The rows of a group lie close to one hidden flat surface of 10 dimensions, which passes through zero. Surfaces can cross.
In the rows, zero is written as 128.
Some rows, each with its group after it:
[129 135 119 124 135 133 139 124 125 140 152 163 122 138 127 106 134 159]	foso
[165 105 170 138 124 123  93 120 101 113 115 147 105 152 139 111 138 136]	did
[109 132 143 117  93  79 124 122 147 147  91  83  97 123 145 145 164 119]	did
[110 104 176 101 139 144 153 108 119 166 163 122 105 166 128 123 107 125]	did
[140 106 131 132 128 172 115 129 143 125  97 113 128 153 177 128 138 160]	foso
[127 106 113 115 110 119 123 104 133 134 154  78 132 123 102 136 127 122]	foso
[137 108 146 130  89 104  98  90 156 100  80  97 164 113 180 135 114 133]	Rov
[ 89  76  81 118 112 137 177 184  38 174 150 134 166  45 155  69  78  88]	Kib
[114  85 179  83 101 114 145  90 136 170  95 115 122 147 171 140 167 133]	did
[ 84 160 166 142  82  73 134 105 105 137 141 182 146  51 156 135 101 111]	foso
[130 123 109  98  96  65 109 148 161 179  80  75  36 148 138 165 143 124]	did
[ 35 200 195 153 125  87 176 156 149 184 166  35  57  69  81 153 193  97]	did
[141 128 163 138 181 188 167 135 125 135 139 189 161  72 136 139 126 141]	Sug
[116 146  57  88 115 122 100 166 169 168  60  88  99 165 182 181  47 129]	Kib
[153 106  51  98  89  76 107 132  94 161 134 175 132  82 120 107  98 150]	foso
[139 139 122 130 152 115 132 137 178 123  97  75 140 111 110 132 133 131]	did
[103 152 157 133 120 122 128 110 112 116 147 134 160 144 114 111 149 128]	foso
[134 125 151 111 158 134 129 136 123 127 131 104 105 207  92 125 126 102]	foso
[157  69 157 136 161 136 167 119 154 123 126 148 101 125 158 116  75 108]	Sug
[106 141 144 132 161 160 151 158  84 157 191 145  84 140  92 130  91  99]	Rov
[119 110 138 108 105 104 121 130  74 157 146 143 113 148 126  91 129 127]	did
[104 121 218 138 102 136 132  88 100 113 130 148 133 137 158 137 193 119]	Rov
[117 116  82  99 121 163 143 127 149 155 126 101 147 125 138 146 152 154]	Kib
[158 120 117 121 141 119 133 155 133 135  84 156  98 126 127 149 178 124]	Rov
[100 170 135 172 121 134 137 148 114 106 134 143 123  94 129 133 189 125]	Kib
[148 143 153 132 145 154 116 164 101 145  78 173 140  70 152 158 143 136]	Rov
[140 209 169 105 147 114  71 160  45 160 132 200 144 104  50 157 119 122]	Sug
[ 90  69 157 140 122 117 194 121 135 134 141  96 109  95 174 123  84  62]	Kib
[135  91  97 139 116 134 131 125 123 115 155 106 109 145 137  90 124 134]	Sug
[133  93 111  92 105 130 125 119 110 166 133 120 117 144 133 119 152 152]	Kib
[118 147  75  96 115 145 110 145 103 155 145 130 106 204 111 123 148 160]	Kib
[100 126 179 105 112 127 133 123 100 162 110 143 115 169 168 113 152 143]	Sug
[175 110 137 117 182  95 131 185 183 169  51  74  65 108 121 136  97 125]	did
[125  57 123 130  94 171 160 102 150 136 113  98 123 102 198 131 209 157]	Kib
[ 78 133 153 142 146 159 186 135 169 142 144  86  86 168 153 134 163 120]	Sug
[168 163  95 130 130 155  69 128 187  97  73 109  95 195 136 191 163 166]	Rov
[129 128 131 114 160 141 164 116 149 127 131 146 166 121 106 127 147 134]	Sug
[157  83 102 134 127 101 147 130 140  94  87 157 131 119 159 125 117  91]	did
[ 74 129 104  67 113  64 180 125 135 188 128 101 152 156 109  80 147 131]	Rov
[ 99 141 116 145  89  97  95 163  50 117 128 140 120 170 157  70  84 103]	Kib
[131 128 131 120 141 132 140 141 118 144 130 159 109 150 130 120 114 130]	foso
[ 65 183 182 114 144 126 162 178  97 192  99 150 137  81 158 141 130 116]	Rov
[137 131 162 132  91  78  86 113 130 129  90 129 105 115 166 137 103 130]	foso
[107 109 135 125 102 114 157 118 146 135  88 151 145  69 197 162 116 108]	Sug
[137 123  86  91 123  94 144 134 146 155  84 137 154 130 122 103 182 163]	Rov
[141 149 106 134 134 129  99 136 143 125 136 106 100 150 102 140 115 141]	did
[149 101 145 164 148 158 120 144 103 122 158 149 106  72 157 126  16 110]	Rov
[163 183 187  86 155 133  40 126  54 132 129 133 182 182  15 128 147 140]	foso
[100 168 104 156  97 101 115 181 109 135  78 150 132  46 186 139  99 117]	did
[ 95 138 158 141 137 116 161 107 184 105 129  76 126 161 124 135 146 104]	Sug
[ 97 110 104 116  73  63 118 153  90 152  94  97 150  69 157 105  92  92]	Kib
[140  96  53  98 157 158 188 165 153 170 109 151 115 122 144 134 165 150]	Sug
[167  75  85 154 121 157 118 139 151  87  80 119 122 145 198 111 130 146]	Kib
[ 62 200 150 137 148 140 146 188  79 171 151 129 147  75 116 123  78 105]	Rov
[141 189  89 143 168  61 158 126 204 120 174 147  80 114  27 140 132 130]	foso
[111 143 167 139 106 110 121 108 138 136 124 140 128  81 157 152 111 130]	foso
[132 133  82 119 135 145 125 118 171 108 126  95 159 157 118 138 122 141]	Kib
[109 144 120 130 127 163 144 120 139 122 132 117 172 135 135 106 196 169]	Sug
[121 137 134 105 104 140  89  99  96 119 155  97 153 180  86 136 144 124]	Rov
[127 199 195 145 153 152  68 160  84 140 150 115  78 186  84 136 122 140]	Sug

New rows. What belongs after each?
[145  69 114 121 151 187 170 118 134 133 160 135 123 144 136 113 154 149]	Kib
[ 93 150 133 108 147 117 168 142 141 129  93 172 129 199 164 137  95  93]	foso
[169 176 120 142 142 141  48 158  95 135 141 115 111 141  72 101 122 184]	did
[170  67  27  82 129 101 148 149 169 160  87 129  87 142 145 141  93 122]	Sug
[ 84 168 101 115 123 107 133 124 161 140 153  48 147 137  83 123 123 131]	did
[ 89 141 176 141  95  87 118 114 124 118 136  81  89 177 137 119 126  98]	Sug
[146 159  97 115 142 122 104 147 166 135  89 120 112 139 126 169 106 141]	Kib
[106 160 143 165 127 131 138 112 176  95 146 113  83 179 137 139 160 135]	Rov
[128 148 121 144 117 119 108 143  84 125 151 154 138 128 117  72 131 154]	Rov
[107 170  90 133 127 138 113 135 180 118 137  49 102 170  97 162 141 132]	Sug
[139 163  66 135 140 121 108 167 135 120 107 110 165  78  97 128 103 129]	Rov
[145 107 103 100 129 115 145 115 140 136 120 142 125 162 109 115 192 149]	Rov
[162 143 108 156 149 163 111 134 166  86 117 131 116 124 117 172 155 133]	Rov
[131 158 149 143 116 122  89 143  66 141 176 134 102 133  70  94 177 153]	did
[133 133  91 122 126 138 131 153 131 151 116 131 105 110 128 145 169 146]	Kib
[126  78  81  40 148 143 188  89 164 181 148 106 185 144  78 138 161 138]	Rov
[140 103 141 128 138 151 154 116 115 119 138 175 138 118 130 132 166 123]	did
[134 133 117  95 154 141 130 110 182 140 122 103 127 166 122 166  67 128]	Kib
[146 107 119 138 104  94 111 126 115 111 103 141 139 112 143 101 128 124]	Sug
[128 111 111 100 116 120 159 144 131 183 133 148  25 130 123 191 201 122]	did
[112 111 116  94 134 108 166 110 186 150 119  98 103 172 129 149 137 118]	Rov
[136 103 148 136 133 161 123 102 122 113 164 118 125 125 129 149  83 107]	Rov
[108 130 173 109 103 116 117  88 126 134 121 126 154 132 156 145 106 123]	Sug
[127 182  74  83 161 146 119 127 154 156 143 117 188 124  56 160  99 154]	Kib
[164 122 109 130 135 110 120 138 136 121 114 124 116 119  89 125 193 138]	did
[142 129 144 100 114 170  90  91  99 128 128 140 185 149 110 143 197 163]	Rov
[128 160 170  71 170 136 114 134 143 167 103 126 125 154  92 220  56  86]	foso
[110 136  70 126 112  75 155 195 104 153  88 145  81 125 125 109 201 109]	Sug
[145 160 111  99 168 119 136 157 122 145 105 152 146 165  68 108 193 152]	Sug
[157  80 116 143 155 169 149 121 128 118 170 132 117 134 128  92 103 144]	Sug
[115 164  98 127 110 110 100 113 141 113 149  91 147 122  82 158 119 113]	Sug
[138 140 168 123 159 180 139 155 104 167 110 197 109 116 156 149 163 161]	Rov
[132 145 116 156 144  99 163 137 153  89  95 156 182  58 115 123 181 106]	Sug
[ 69 157  84 119  57 115 147 142 100 162 110 183 114  59 185 189 203 123]	did
[218  64  36 141 134 104 108 132 127  90 139 153 116 119  95  75 113 146]	Rov
[150 167  94 162 121 147  82 177  89 107  96 174 124 127 147 116 174 168]	Kib
[175 104 153 145 158 161  99 138 119 122 130 131 100 166 136  94 103 161]	Sug
[ 74 190 162 135 108  65 133 169 120 140  49 110 145  80 144 149 174  84]	Rov
[ 95 118 180 136 159 130 184 149  99 162 170 141  80 112 122 117 102  87]	did
[121  74  78 125 144 176 182 135 146 127 172  61 117 127 104 124 146 105]	foso
[154 139 167  81 182  89 152 100 214 130  47 139 166 152 116 175 116 113]	Sug
[122 101 144 117 108  92 122 116 112 129 107 118 153 146 151  90 101 117]	did
[136 141 151  75 174 182 138 131 113 197 157 190 115 168 115 153  86 169]	foso
[124 150 135 138 160 127 174 170 136 150  91 171 130  68 144 135 170 132]	Rov
[122 150 109 131 127 152 116 143 119 139 144 131 124 101 123 159 118 130]	Sug
[135 151 161 165 149 147 126 159  58 121 163 181 132  85  98  94 153 128]	Sug
[ 82 109 100  56  89  81 123 109  99 199 188  63  83 231  89  88  79 125]	did
[132  84 111 110 130 111 171 107 146 142 151 140 126 140 129  88 136 142]	Rov
[ 67  66 117 108  88 173 181  88 118 146 173  99 154 159 197  95 134 135]	foso
[137 176  30 107 135 188 106 154 114 149 152 166 166 107  97 157 138 187]	did
[141 135 114 118 122 158 104 102 133 117 131 132 165 144 121 138 153 168]	did
[196 116 160 163 210 183 129 140 141  92 152 150 103 141  80 126 117 135]	did
[123 119 168 143 126 104 144 131 140 120  83 144 119 110 172 128 132 110]	Sug
[212 103  46 117 103  74  55 168  65 120  78 187 139  98 111  84 123 151]	Sug
[169 112  70 154 165 142 163 142 155  75 127 168 142  94  98 141 157 105]	did
[117 127 146 129 108 142 113 117 127 135 120 126 122 120 169 146 107 135]	Sug
[108 157 160 165 115 126 112 127 109  89 128 137 152 129 144 111 130 120]	Kib
[127 119 120 142 143 128 160 139 127 113 138 146 132 106 113 123 142 103]	did
[119 142 135 138 103 109  88  92 153  98 159  71  92 205 111 134 100 121]	did
[119 144 113 129 115 145 124 126 112 130 143 149 135 116 120 140 167 142]	did
[118 128 172 155 129 133 131 119 130 105 124 137 117 123 159 136 106 105]	did
[121 149 159 163 149 124 142 134 122 102 157 132 128 102  93 122 131 100]	Sug
[ 97 153 135 143 101 111 114 121  94 117 162 121 139 132 112 103 139 125]	did
[141 129 106 106 140 125 128 150 128 144 101 128 118 177 119 104 171 155]	Sug
[141 138 118 142 152 144 143 142 130 125 159 166  68 181 110 113 172 152]	Rov
[143 120 205 152 190 179 140 125  94 123 195 148 117 150  87  89  98 128]	did
[162 127 122 133 159 147 110 143 144 117 102 133 138 129 135 127  80 139]	did
[147 134 104 144 132  97 109 166 126 103  73 123 133  87 121 154 117  83]	foso
[137 140 182 164 207 173 185 145 183 109 114 142 122 101 133 147 131 117]	Sug
[119 145 133 141 121 142 110 146  92 121 124 150 137 138 153 111 107 133]	Kib
[157 104 172 116 143 136 106 108 108 128 129 118 151 162 113  86 123 153]	did
